There are 4 nested groupings, the coarsest first. Each group lies inside one group of the grouping before and may be the whole of it. The rows also spread widely along 14 directions, which tell nothing about the answers.
(in the rows, 128 means zero)
Some rows, each with its group in each grouping after it:
[156  10  95 100  72  81 112 163  52 127 174 181 129 155 127 156 112 108
 132 127 162  67 138]
q_247 podit Kup Litob
[105 108 158 125 130  72 117 109 173 117 155 133 125 200 137  59 168  91
 100 169  90 131 148]
q_314 keve munon ser
[107 124 137 136 161 119 105 149 139 119 124 119 171 104  97 112 161 110
 153 160 136 146 125]
q_247 podit mib tuso
[156 150  83 109 154 150 120 195 117  51 159 104 134 171  81  96 136 116
 218 192 163 137  80]
q_314 Venab mene mibel
[169 190 141 149 189  96 146 135 131 192 125  90 120  98 140 139  77 112
 100 145 188  64 124]
q_247 kili Nis kalem
[177 103 102 150 150 111 128 152 123 153 141 105 104 151 166 126  74  91
 118 203 159  84 108]
q_247 geko migom punon
[136 173 156 176 145 115 121 125 147 111 127  81 109  98 135  97 114 121
 129 190 134  92 165]
q_247 bosep Tukat bebuv
[113 167 107 145 121  96 125 141  98 152 169 170 128 148  69  27 114  88
 139  89 131 143  87]
q_247 geko migom banim
[125 101 120 121  96 130 110  74  87 114 143 143 106 104 141 143 120 129
 126 133  86 105 115]
q_247 geko Lolu vesib
[148 184 139 134 150 131 121 127 110  78 118  78 133 111  88 148 131 176
 175 164 128 123 111]
q_247 kili Nis luze
[156 111 108  94 117 118 112 183  71 137 163 177 127 177  92 114 138  96
 119  72 170  84 133]
q_314 keve Fidug godo
[124 155 131 118 200 163  97  99 183 166 107 151 140 141 158  71 140  80
 107 165 102 191  79]
q_247 podit mib budu
[ 96 169 159 119 146 157 157 167 149 126 155 127 135 129 110  86 136  91
 142  83 170  72 172]
q_247 bosep Rogid Tokud
[111 126 104 169 115 128 111 165  93 139 144 135 111 152  75  80  94 108
 135 112 142 127 102]
q_247 bosep koga vuta
[173 183 143 166 129 118 126 140  68 153 119 128 116  84  82 168 138 140
  87 126 152  63 189]
q_247 bosep Tukat suf
[174 117 106  77 115 154 176 139 127  91 129 100 162 110 140 185 107 207
 172 127 194 123 112]
q_247 bosep Rogid bipaz
[143 188 158 127 193 137 116 157 102  89 152 127 129 154  74 121 188  79
 148 180 115  47 177]
q_247 geko Lolu vesib
[177 154 125 149 100 170  80 164 113 102  87  88 135 119 111 136 148 157
 118 141 133 152 131]
q_314 keve Fidug godo
[163 113 109 122 154 153  68 147 105 120  95 164 160 113 110 132 156 131
 135 165 131 200 111]
q_247 podit mib tuso
[112 149 163 165 112 117 110 104 147 118 124  88 109 113 143 106 104 151
 129 140 114 121 148]
q_247 podit Kup Litob
[134  80 138  84 105 142  98 103 111 110 127 165 130 144 143 152 172 128
 104 115 101 130 157]
q_314 keve munon ser
[135 191 110 138 156 153 135 119 117 135 135 129 118 140  92 105 127 125
 132 141 113 141  89]
q_247 geko migom banim
[133 109 102 139 154 105 180 145 147 174 130 117 141 181 106 167 107 164
  90 150 158 143 104]
q_247 geko migom banim
[161 142 117 118 115  86 144  96 119 144 141 170 132 104 142 109 123 160
 108 138 149 148 136]
q_247 podit Kup Litob
[114 100 171 105  52 122 105  86  98 137 131 163 153  96 127 114 153 135
  95  47  91 112 160]
q_247 bosep Rogid bipaz
[152 158 137 133 167  88 128 126 128 159 139 152 116 119 136 106 143 101
  85 152 155 104 173]
q_314 keve Fidug godo
[105 119 123 160 111 101 114 127 117 141 125 128 143 112  84 120 142 148
 111 126 119 158 119]
q_247 podit mib tuso
[117 152 159 158 145 108 124 135 108 115 142 140 102 145  92 129 125 145
 121 121 135  88 197]
q_247 bosep Tukat bebuv
[131  76 164 139 117  91  82 128 132 137 110 154 133 161 143 132 105 168
 105 113 135 165 170]
q_247 podit Kup Litob
[154 160 157 194 137  61 111 144 125 164 109 125 120 111 119 116  87 174
  93 136 178 142 188]
q_247 podit Kup Litob
[ 59  95 121 152  88 117 148 184 149 145 145 106 162  90  97  84 106 100
 154  72 185 117 119]
q_247 kili Nis kalem
[140 156 123 170 135 125 130 153 153 210 131 113 119 121 149  71  83  79
  76 109 171 105 107]
q_247 podit mib tuso
[117 100 138 113  88  75 120  89  99  93 156 131 140 119 107 109 157 125
 144 156  81 105 109]
q_247 kili Nis luze
[162  58 111 135  83  62  87 128 129 105 147  86 106 186 163  85  68 143
 143 173 128 139  72]
q_314 keve Fidug godo
[119 112 119 112 148 125 136 139 150 112 135 114 121 145 141 135 109 144
 149 131 168 135 137]
q_314 keve munon ser

New rows, each followed by its group in each grouping:
[118 119 133 179  96 158 132 145 156 149 104  86 117  99 154 144 102 146
  98 137 153 124 155]
q_247 podit Kup Litob
[110 151  90 153 143 118 173 142 157 146 120 120 124 113 107 141 114 180
 115 133 190 182 139]
q_314 keve munon ser
[138  99 173  64 159  72 138  85 144 150 158 130 182  84 182 132 158  79
 124 163 138  50 151]
q_247 podit Kup Litob
[170 182 133 163 115 122 133 135  94 135 121 103  81 117 119 169 109 184
  86 113 158  84 180]
q_314 keve Fidug godo
[128  55  94  57 161  99 112  89 105 166 142 170 148 127 146 165 117 118
 116 119 136 147  74]
q_314 keve Fidug godo
[147  97 144 164 124 143  64 142 102 130  96 165  74 117 160 155 123 130
  79 136 134 130 224]
q_314 keve Fidug godo
[161 148 126 123  88 166  90  99  86 120 135 139  89  84 168 101  78 126
 148  80 123  99 108]
q_247 podit mib budu
[124  66 162 147 102 114  52 168  98  82 132 122 137 199  85 114 168 114
 135 149  78 112 144]
q_247 podit mib tuso
[147 145 138 146 142 113 103 127 109 155 127 104 126 117 112 115  99 112
 120 131 141  96 112]
q_247 bosep Tukat suf
[138 107 152 129 152 116  31 144  93 119 110 129 153 120 111  95  99  94
 172 118 125 138 103]
q_247 geko Lolu vesib
[105 142 146 107 128 120 147  82 116 121 159 117 117 199 101 139 130 164
 121  94  73 102  96]
q_247 geko migom punon
[117 155 102 134 120 190  75  74  93 140  95 155 122  57 109 138 169 110
  98 140  63 191  94]
q_314 Venab mene mibel
[122  92  91 110 137 127 130 132  99 157 153 179 131 158 108 124 127  93
 111 124 132 118  98]
q_247 geko Lolu vesib
[138 113 148 180 118 125 130 166 212 143 114  49 112 202 170  98 110 120
  76 193 136 129 135]
q_314 Venab mene mibel
[127 165 141 157 208 120 104 119 146 151 118 105 117  89 151 115  84  92
 141 176 154 111 130]
q_247 geko Lolu vesib
[102 113 162 149 101  92  83 126 132 137 126 100 150 128 109  75 114 111
 133 102 108 130  99]
q_247 kili Nis kalem
[113  89 151 157 107  98  73 118 147 151 133 122 113 183 153  44  71  92
 119 117  93 151  91]
q_247 geko migom banim
[103 123 140 149 145 139  95 123 139 171 114 163 121  77 155 102 104 104
 107  95 152 150 160]
q_247 podit mib tuso
[ 82 167 135 172 108 119 157 141 177 187 142 114 141 178  86  54 147 108
  64 102 118 141 108]
q_247 podit Kup Litob
[105  45 155 122 121  96 104  79 167 176 118 137 153 102 184 110 140  73
  72 171  98 128 135]
q_247 bosep Tukat suf
[ 84 152 112 149 175 174 129 120 158 126 119 153  90 173 114 116 106 148
 128 131 119 188 121]
q_247 geko Lolu vesib
[164 136 122 125 118 153 115 143 124 131 124 130 136 136 121 104 143 106
 111 147 133 119 119]
q_247 bosep Tukat suf
[115 149 150 155 133  92 108  89  99 158 133 143 108 122 109 127 107 140
  96 100 108 111 144]
q_247 geko Lolu vesib
[ 95  99 127 164 123  91 153 134 146 184 136 115 126 145 125 123  79 130
  95 110 152 122 125]
q_247 geko migom banim
[145 109 141 182  56  81 102 140 124 114 113  99 144 118 114 102 129 175
 114 157 124 157 149]
q_247 podit Kup Litob
[162  96 132  73 136  92 100  88  96 141 155 154 138 148 145 129 172  78
  92 156  89  82 109]
q_314 keve Fidug godo
[147 144 146 110 151 134 129 144 165 124 128 109 154 166 142 103 118 145
 141 124 152 136 106]
q_247 podit mib budu
[112 107 150 122 145 169 111 163 142 108 138  93 126 151 142 129 121  98
 155 123 140  72 138]
q_247 podit mib tuso
[105 141 131 185 136 106 108 149 136 150 119 113 130 102  92  84 102 114
 128 140 154 146 133]
q_247 bosep Tukat suf
[143 101 114 113 113  26 146 129 162 160 170 137 137 242 123  45 103 145
  95 123 144 169  68]
q_314 keve Fidug godo
[ 46 106 134 118 189 148 145 121 165 126 137 112 128 131 125 165  93 148
 170 114 154 133 128]
q_247 podit Kup Litob
[103  96 145 165  91  94 119 171 127 128 137 111 135 163  84 100 111 136
 125 104 150 113 151]
q_247 bosep Tukat suf
[ 72 138 130 162  95 135 143 141 132 112 142 135 110 170  82 104 116 166
 130  73 126 143 142]
q_247 geko Lolu vesib
[115 138 127 116  91 116 163 100 139 118 157 133 133 183  90  97 159 153
 104 121  90 129 102]
q_247 bosep Tukat suf
[133 138 119 165 102  75 153 128 137 135 129  95 133 148  94 111 125 168
 103 166 125 147 101]
q_247 kili Nis luze
[144 163 158 108 169 152 105 116 113 119 127 138 113 146 121 133 117 133
 139 108 130  99 146]
q_247 bosep Tukat suf
[139 191 122 137 154 111 174 137 124 174 153 116 137 120  99 109 120 106
 111 123 157  81 115]
q_247 geko migom banim
[139 157 144 137 146 139  94 130  60 100 143 132  92 145  93 150 106 135
 156 106 112  71 149]
q_247 geko migom punon
[121 105 127 128  89 142 139 153 127 117 141 109  93 170 139 149 100 164
 111  79 154  96 151]
q_314 keve Fidug godo
[114 158 155 132 128 126 142 128 115 166 124 105 169  65 100 161 154 127
 104  94 150  75 158]
q_247 podit Kup Litob
[161 203 112 172 101 193 140 188 123 149 110 100 135 157  72 105 152 121
  82 111 140 115 116]
q_247 geko Lolu vesib
[ 66 141 119 154 138 127 114 137  94 134 160 129 117 115  63 108 123 102
 153  92 121 101 109]
q_247 podit mib tuso
[154 137 106 142  77 127 191 146 112 113 163 133  98 113 132 131 111 160
 120 130 178  78 177]
q_247 bosep Rogid bipaz
[110  78 115 132 121 112 124 107 101  88 144 168 110 129 119 150 139 147
 145 175  99 141 158]
q_247 geko migom banim
[154 142 135  94 103 140  70 158 103 141 140 205 124 180 123  29 128  89
 113  30 143 153 127]
q_314 keve Fidug godo
[118 132 136 108 145 137 115  75 133 152 111 138 129  82 155 153 151 122
  89 128 112 138 145]
q_314 keve munon ser
[161 141 130 103 182 115 151  97 128 105 129 187 118 120 149 170 149 166
 120 186 146 136 193]
q_247 geko Lolu vesib
[117 142 106 129 146 101 135 135  79 168 169 175 120 183  64 102 124  99
 107  97 120 106  98]
q_247 geko migom punon
[110 111 138 133  97 154 113 132 140 129 139 167 102 128 167  65 102  87
 128  96 131 129 158]
q_247 geko migom banim
[119 115 132 139  69  94  83 123  79 143 128 150 124 136  85 112 118 167
 103  39 118 157 124]
q_314 keve Fidug godo
[201 174 126 162 129 117  77 124  73 127 111  89 129  96  90 119 137 113
 118 200 104 101 100]
q_247 bosep Tukat suf
[ 87  81 155  92  77 117 152 110 183  94 143 115 155 160 153 121 149 174
 129 100 122 155 143]
q_314 Venab mene mibel
[184 167 121 116 114 116 116 107  92 142 137 162 124 149 113 105 137 144
  98 128 119 132 112]
q_247 podit Kup Litob
[171 143 136 140 122 105 101 137  99  96 139 135 107 148 116  94 100 143
 153 148 144 115 138]
q_247 bosep Tukat suf
[183 136 141 119 116  66 130 132 129 127 128 158 181  99 123 100 175 156
 109 161 156 156 159]
q_247 podit mib tuso
[ 93 177 142 193 127 135 136 171 160 132 126  92 112 171  75  63 111 131
 117 123 139 144 136]
q_247 bosep Rogid Tokud
[ 91 114 132 110 143  94 168  92 174 150 142 101 188 105 121 130 175 122
 111 178 114 132  99]
q_247 podit Kup Litob
[147 149 167 122 190 126  83 131 139 139 121 111 143 113 150 106 108  95
 149 139 147 102 129]
q_247 podit mib budu
[153 118 121  84  84 121 138 143  98  78 157  81 152 154  98 146 152 153
 163 115 136  77 101]
q_314 keve munon ser
[177 119 143 127 125 104  97 119 132 116 117 125 125 106 171  91  80 140
 146 159 158 145 134]
q_247 bosep Rogid Tokud
[123 145 144 203 115 142  78 169  91 146 117 106 102  88 103 117 105  94
 116 116 140  78 166]
q_247 podit mib budu
[132 159 151  97 101  96 174  89 171  79 161  91 144 147 140  85 148 162
 154 151 109 113 102]
q_247 kili Nis kalem
[ 76 147 171 152 144 137 105 109 190 212  84 134 129 155 138 105 111 152
  38  35 128 196 146]
q_314 keve Fidug godo
[145 204 133 142 194 158 100 167 147 148 106 148  96 132 134  86  78 133
 133  86 203 169 155]
q_314 keve Fidug godo
[169 146 152 145 116  83 109 155 110 102 137 168 152 145  96  75 199 105
 109 188 111 127 188]
q_247 geko migom punon
[166 138 106 154 128 104 119 107 122 170 126 118 124 115 139 112 115 114
  87 189 125 131  91]
q_247 podit Kup Litob
[145 145 102 140  90 128 137 157  72  97 151 126 119 110  85 124  99 156
 173 103 158 106 124]
q_247 geko migom banim
[115 116 109 133 105 127 116 116  96 112 148 145 111 130 106 124 117 145
 146 126 120 132 115]
q_247 podit Kup Litob
[101 143 109 153 152 177 110 155  97 122 114 166 105 116  82 163 125 161
 135  97 147 162 159]
q_247 podit mib tuso
[ 93  97 114  92 186 140  84 117 119 138 139 178 100 183 127 121  95 112
 141  91 128 164 100]
q_314 keve Fidug godo
[132 110 136 126 121 121 107 127 120 172 134 143 141 134 134 109 122  98
  94  99 130 107 111]
q_247 podit mib budu
[124 107 114 152  76 138 105 166 107 118 129 128 124 130  99 116 167 113
 101 131 125 121 155]
q_314 keve Fidug godo
[156 105 175 112  85 145  83 133 125 120 100 136 159 141 145 107 129 153
 114  74 127 146 149]
q_247 bosep koga vuta
[ 36 118 124 142 161 107 182 108 219 156 135 157 167 162  97  66 178 123
  92 166 110 219 121]
q_247 bosep koga vuta
[139  72 158 138  75 110  81  95  96 170 104 142 137  62 159 144 109 120
  79  94 124 107 163]
q_247 bosep Tukat suf
[115  89 132  89 111  98 121  52  86  95 156 149 134  95 120 154 159 133
 141 164  71 107 120]
q_247 bosep Rogid Tokud
[116  85 131 128 159 101 116 133 131 159 147 166 113 140 147 108 119  62
 103 159 137  95 147]
q_247 kili Nis kalem
[133  97 117  63 158 127 190 157 168 138 168 144 161 143 172 111 104  98
 162 117 205  93 123]
q_247 geko migom banim
[134 144 114 113 121 113 129 101  80 132 147 197 131 130  82 117 153 139
 117 109 106 151 130]
q_247 geko migom banim
[165 162 143 169 162  66 129 130 142 164 116 131 103 203 112 107  98 165
  73 163 137 155 127]
q_247 kili Nis luze
[101 140 113 136 171 104 116 145  96 138 150 151 127  85  83 126 154  86
 134 148 152 102 157]
q_314 keve Fidug godo
[139 133 159 135 170 116  79 165 100 131 137 113 114 173 102 141 115 102
 131 123 142  76 153]
q_314 Venab mene mibel
[116 161 125 125 165 129 125 127 132 117 133 126 137 133  93 101 143 114
 149 160 118 139  97]
q_247 kili Nis luze
[ 98 162 153 144 128 169 132 134 158 110 131 124 111 164 118 104 143 143
 122 100 113 124 153]
q_247 podit mib budu
[171 162 142 103 135 132 143 129 130 144 123 149 153 135 119 119 151 141
 101 118 151 123 145]
q_247 bosep Tukat suf
[148  88 120  85 102 132 125 125 127 134 133  87 154 111 159 152 122 127
 128 116 147  96  92]
q_314 keve Fidug godo
[ 89 108 143 104 139 139 108 133 202 169  84  97 231 125 105 104 201 116
  87 121 114 220  75]
q_314 keve Fidug godo
[129  85 120 155 105 109  89 128 125 145 120 128 133 131 129 105 121 121
 106 153 113 157 104]
q_247 podit mib tuso
[138 133 136 150 147 102 112 196 123 176 146 116  92 224 114  94  60 107
 103  59 196  86 138]
q_314 keve munon ser
[124  84  93 145 154 153  98 150 115 150 111 186 109 131 135 138  93 115
 116 136 158 174 137]
q_247 geko Lolu vesib
[104  68 131 138 157 154  97 150 119 143 112 131 133 145 107 172 132 103
 112 148 125 116 143]
q_247 bosep Tukat suf
[172 103 115 127 121 123 110 140 111 106 138 130 123 150 139 113 123 111
 140 188 122 118 115]
q_247 geko migom banim
[184 197 141 158 185  69 121 156  92 176 124 138 111 147  86 149 119 159
  74 123 186 101 181]
q_314 keve Fidug godo
[130 124  86 124 149 131 164 146 158 138 159 145 131 184 120  89 141 105
 117 177 137 143  84]
q_247 podit mib budu
[124 105 106 139  95  77 127 114 115 149 157 142 132 121 121  82 106 127
 122 121 136 139  91]
q_247 podit mib tuso
[147  84  72 120 105 109 144 177  94 157 147 151 162 175  60 142 203  88
  70 165 135 121 110]
q_314 keve munon ser
[126 129 106 150  91 125 135 130 119 127 141 133 133  88 123  89 134 108
 126 152 127 130 124]
q_247 geko migom punon
[113 112 150 135 110 187  97 126 142 110 104  97 126 130 150 138 117 133
 130 111 108 122 133]
q_247 geko Lolu vesib
[115 135 187 104 164 121  65  94 104 153 123 174 146  89 131  96 134  76
 122  81 113 107 167]
q_247 bosep Rogid bipaz
[157 187 113 195 124  88 113 117 137 169 122 127  99 107 137  48  62 147
 106 137 154 178  98]
q_247 podit mib budu
[ 88 145 102 151 150 166  89 149 142  88 128 135  90 173  97  70 118 117
 165 140 120 196 111]
q_314 keve munon ser
[ 72 170 128 141  84 190 166 137 154 119 147 145 123 145  94  88 188 119
 100  92 103 122 155]
q_247 podit Kup Litob
[115 130 129 132 140 107 137 119 141 130 157 120 130 143 129  81 125  90
 135 159 114 110 106]
q_247 geko migom punon
